All rows are made from the same 7 directions, up to rounding. Whole rows:
[[-28.8  15.6 -24.8   3.4   4.7  33.8   5.4   8.7 -33.5   7.5 -41.6  29.7
   32.6   9.7  -7.2  25.0  -1.3   2.0  -3.1  57.3]
 [  2.2  30.6 -16.3 -10.8  19.5  25.2 -24.0  10.9   6.1  27.2  19.7  24.9
   11.5 -34.8  -1.4  18.7  15.3  18.6 -16.1 -13.3]
 [-11.6   0.3   5.2   1.3  -9.9  -1.6 -19.8   3.4  -5.0   3.0  -2.1  22.5
   12.0  32.2  -1.0  22.5  12.7 -17.0  -7.7   7.0]
 [  6.8  -7.4 -28.9 -13.6   4.4 -17.3  20.0  -9.8  12.4 -59.8 -15.6 -31.5
   -9.1  -9.3  -8.1  -5.5  -4.1   2.9 -19.3  34.8]
 [  2.6  19.3  32.8   0.7  17.0 -10.0  14.2   7.8  -3.0  39.7 -20.9  -2.7
  -28.0 -39.1  -3.6 -43.2 -13.5  16.5   6.1 -23.5]
 [  1.7 -14.7  26.5   5.3 -22.4 -18.4 -21.9   5.9  11.0   6.1  19.9  10.2
   -2.6  30.7   2.1   8.9   5.7 -26.9   7.3 -24.7]
 [  7.6 -33.9  14.1   9.3 -36.9  -5.3  18.0  -3.7   4.1  -8.5  33.9 -18.4
   -7.4  19.0  19.3 -21.6 -12.3 -14.3  34.5 -28.8]
 [ -8.1 -20.4 -13.1  13.0  -0.2   6.6  30.3 -22.1 -24.9 -23.4 -26.3 -21.5
    8.7  30.0   5.0  -3.8 -10.5   3.8  11.9  34.1]
 [ 10.9 -16.2  -3.5  11.6   1.1   7.8   3.4  -2.0   3.6   0.8  11.4 -15.2
    6.6  -5.4  -1.6   5.8 -13.3   0.5  21.3  -5.0]
 [-15.1  15.7 -16.3  -2.4  -2.4  33.4   2.6   3.7 -20.1  19.4   3.6  24.7
   18.4  -2.4  11.3   6.4   8.0  11.9   0.4   7.4]
 [ -0.7 -12.8  40.4  18.3   2.2 -26.6 -11.1   3.5  -1.5  18.1 -27.9  -0.6
   -7.6  24.7 -15.9   2.0 -12.2 -22.2  12.9  -1.9]]

Rows cut short, each followed by the rest of it:
[ 16.7   0.6  12.2   4.0  24.8 -18.2 -12.3  -4.1  15.9   4.6  -4.8 -16.1
 -12.1 -15.0 -14.6   2.3  -3.8   4.2] -> [ -5.4 -12.3]
[-10.4  -7.2  -5.5   3.7 -14.2  10.0  10.6   0.5 -13.1  -4.5  -5.3   4.8
   9.8  15.4   5.7   0.9  -3.6  -5.6] -> [ 9.7 14.7]
[ -1.6  17.5   5.4 -18.4   1.0 -20.9  -6.8   5.9  12.6  -9.9  -5.1   7.0
 -17.7 -10.3  -3.4 -11.2  12.5  -1.5] -> [-27.8  -3.1]
[  0.1  -0.3  13.8  -6.7 -13.0  -7.1   2.9 -20.8  -3.6   4.7  33.3   0.6
 -16.4  26.1  29.6 -24.2  23.7   8.0] -> [ -8.8 -43.0]
[ -6.9  18.2 -12.6 -16.8  -7.0   8.3  -5.3   8.1   2.6  -1.7  12.3  18.7
   1.4 -10.9   7.1  -0.1  14.8   4.3] -> [-17.6  -1.8]
[-18.5  13.6  21.1 -20.9 -41.1 -21.7   5.9  39.1   9.0  -3.6 -13.8  28.0
 -18.3 -14.0  -3.2 -28.6  -5.3 -28.3] -> [-5.4  6.6]
[  7.4  -6.2 -12.5  -5.1  -1.4 -13.5  -2.9  19.1  21.6 -30.3 -14.7 -10.8
   1.3 -23.4 -24.2  13.4 -16.8 -15.9] -> [-1.3 29.6]
[  1.8  -6.0   5.4  19.6  15.9   9.6 -23.7   3.8  -3.9  22.6 -10.2   8.5
  21.4  11.0 -16.7  36.7  -6.8  -8.4] -> [12.9  8.7]
[-14.2  -1.8  -7.8  -1.2 -24.5  18.0  16.7  12.5 -13.3   1.0  -1.0  12.8
   9.9   0.0   8.7  -7.8  -8.0  -5.5] -> [15.3 13.6]
[ 14.2   5.8  14.3  14.4  38.8   8.0   1.1 -28.3 -10.5  38.1   6.9 -16.7
  -9.3  -6.7   8.7 -12.8   4.4  33.7] -> [  4.5 -37.2]
[  4.4 -18.3  -9.2  14.0  -5.6  17.1   8.8   2.6  -3.8   0.5   5.5 -10.2
  15.2  -2.8  -1.5   9.3 -18.3  -2.6] -> [28.4  7.9]
[  1.6   3.4   3.8 -10.9 -10.6  -5.7   1.2 -10.9   3.6  -3.3  27.8   0.8
 -13.1   9.1  20.1 -17.5  18.3   6.2] -> [-11.5 -29.6]
[ -4.2  -3.1  14.3   8.0   8.0 -18.6  15.2  15.5  -2.5  -4.3 -56.2 -10.9
  -7.9 -15.7 -27.4 -10.0 -29.9 -12.0] -> [10.0 38.0]
[ -7.3  -4.3  13.5  -1.2  -3.8 -25.5  18.1  -1.0  -4.7 -18.5 -37.3 -11.1
 -16.2   9.7  -7.8 -20.8  -9.5  -9.5] -> [-4.9 22.4]
[  1.9  23.9  -8.7 -13.8  24.1  -2.0 -13.1 -12.8   3.1   1.0   3.9   5.8
  -6.6  -6.5   3.0   2.9  24.7  19.6] -> [-34.5  -8.9]
[-16.3  17.2  -7.1 -19.0 -17.6  -1.5 -16.2   9.7   0.8  -9.1   6.2  31.9
   4.5  15.9   6.0  10.8  24.5 -11.3] -> [-27.7   6.8]
[-16.3  14.5 -17.4 -19.0 -14.2   2.5  11.6   6.4  -6.1 -21.5 -10.4  14.0
  -0.5  -1.0   5.9  -8.6   9.9  -0.3] -> [-20.4  24.0]
[  9.6 -14.2  51.2  22.1  11.7 -25.4  -9.6 -20.7  -4.4  34.9   0.2 -11.8
 -19.3  33.3   4.2 -14.4   0.9  -2.8] -> [ 13.4 -44.6]
[ -2.0   4.0  -8.8  -5.9  -4.1   5.6  27.7   8.7  -2.8  -7.3 -12.7  -9.6
  -7.5 -31.1  -0.1 -25.5 -16.3   8.9] -> [ 8.0 13.4]
[ -1.0  11.7  11.3   3.5   2.0  14.3  -4.5  15.5  -2.4  36.7   5.0  15.4
   1.9 -24.0  -0.6  -5.2  -6.8   5.0] -> [ 13.5 -16.5]
[  3.8   8.1 -10.3 -25.1  -1.9 -30.9   3.8  -3.2  20.4 -45.8  -3.9 -12.4
 -22.5  -7.6  -2.8 -14.0  12.8  -1.6] -> [-36.2   9.3]
[-17.3   2.4  13.7  -2.5 -32.7  10.0  14.2  12.9 -15.0  18.3   6.6  21.9
  -1.6   8.0  17.8 -23.6  -1.3  -7.8] -> [ 15.1 -10.4]
[-12.7  17.5  12.7  -5.2   4.7  -8.0 -12.0   2.8  -7.4  12.8 -18.5  21.5
  -3.3  12.2  -3.0   1.8  13.3  -3.4] -> [-19.3   4.2]
[  5.4  12.3  -5.7 -13.0  16.8 -14.1  -3.4 -14.9   7.7 -15.2   0.8  -8.3
 -14.1  -2.8   2.0  -6.2  17.3  13.3] -> [-29.7  -5.7]
[  6.5   1.4  11.3  14.3  23.0   6.1 -11.7  -7.8  -5.1  28.7  -2.4  -1.2
   4.3   0.3  -4.8  10.1  -1.4   9.3] -> [  7.3 -13.3]
[  7.1 -14.1  31.7  22.1  21.0 -16.9   2.6 -25.7 -11.7  19.4 -16.6 -20.5
 -12.0  28.2  -0.3 -10.0  -4.3   5.1] -> [ 10.6 -17.5]
[  6.5  10.7 -14.7   1.7  28.7  12.7 -16.3 -11.1  -0.1   8.3   4.3   0.9
  10.8  -5.8  -4.2  22.9  11.3  16.8] -> [-13.3  -0.7]
[  9.3 -18.8  18.1  17.3  15.2 -25.3  -8.3  -5.0   6.4  -7.0 -27.8 -19.9
  -3.0  15.9 -22.6  13.8 -15.0 -15.2] -> [ 7.4 13.4]
[-11.6  28.8   5.6 -12.5   6.1  -1.3 -10.0  18.2  -0.8  16.9 -19.2  26.4
  -3.9 -19.6  -8.7  -2.4   6.7   0.9] -> [-19.3   7.9]
[ -6.1  16.3   3.6  -2.5  13.4   1.4  -2.1   2.2  -6.9  13.8 -17.9   9.9
  -2.0  -8.3  -4.8  -2.5   3.2   7.5] -> [-10.5   6.0]
[-13.4  13.9  -4.3   4.0  12.2  12.9 -12.9   8.6 -13.3  16.0 -26.3  22.8
  17.8   4.0 -12.4  23.8   1.9  -2.0] -> [-6.5 26.3]
[  1.2 -23.1  31.9  -1.4 -48.0 -33.3  10.4  34.2  22.1 -14.1  -0.5  -4.3
 -19.8  -6.6  -8.6 -26.2 -28.2 -41.7] -> [27.7 -5.2]
[-14.3   1.2 -18.2   4.0  -2.5  21.4  27.3  10.8 -20.1  -4.3 -34.4   1.1
  13.9 -14.9  -6.8  -4.0 -21.4   3.4] -> [14.9 44.5]
[  1.2   9.8   9.7  -3.8   5.8  -2.3  -3.6  -7.5  -1.2  14.4  10.2   4.1
  -9.8   0.3   9.4 -11.4  11.9  10.1] -> [ -8.7 -23.1]
[  6.3  21.0  -7.9  -2.3  34.5  15.7 -15.5 -26.4  -7.1  23.8  20.1   4.3
   1.4   0.3  13.3   7.5  28.3  33.4] -> [-23.0 -28.6]
[ 32.6  -9.3   7.3  15.1  42.7 -14.0  -5.4  -6.8  22.3   5.9  -6.9 -40.4
 -11.3 -39.1 -25.0   3.6 -22.9  13.7] -> [ 11.6 -11.7]
[  5.0  16.3  27.6  -3.4   3.9  -0.3   2.6  -2.4  -0.6  41.7  22.2   5.7
 -22.8 -19.7  17.5 -36.4   7.4  18.7] -> [  2.7 -53.6]
[  7.1 -18.9  12.0  26.4  25.6   2.6  22.9 -32.7 -22.9  13.1 -20.0 -32.8
  -3.2  18.6   4.0 -13.5 -13.9  19.0] -> [22.0 -2.8]
[  0.7 -15.5  32.5  10.5 -23.5  -6.1   9.5   0.5  -4.3  22.9  17.7  -1.5
 -12.2  14.4  15.6 -26.7  -7.8  -8.9] -> [ 27.8 -36.2]
[ -2.7  -5.0   0.3   2.8 -18.5  17.6   1.9   2.8  -5.6  14.4  27.0   9.9
   7.6   5.4  16.0  -2.7   1.7  -0.5] -> [ 16.5 -19.2]
[ -4.3  18.5 -37.7   2.8  10.3  68.7   8.3   3.1 -21.7  38.1  28.9  18.7
  31.9 -36.7  17.7  10.5   0.3  36.0] -> [18.7 -5.6]
[-13.8 -17.4  -8.3   2.4 -38.5  15.2  22.2   6.6 -14.0 -12.2   8.0   5.4
  11.5  19.0  15.4  -8.0  -9.0 -13.5] -> [23.4 12.7]
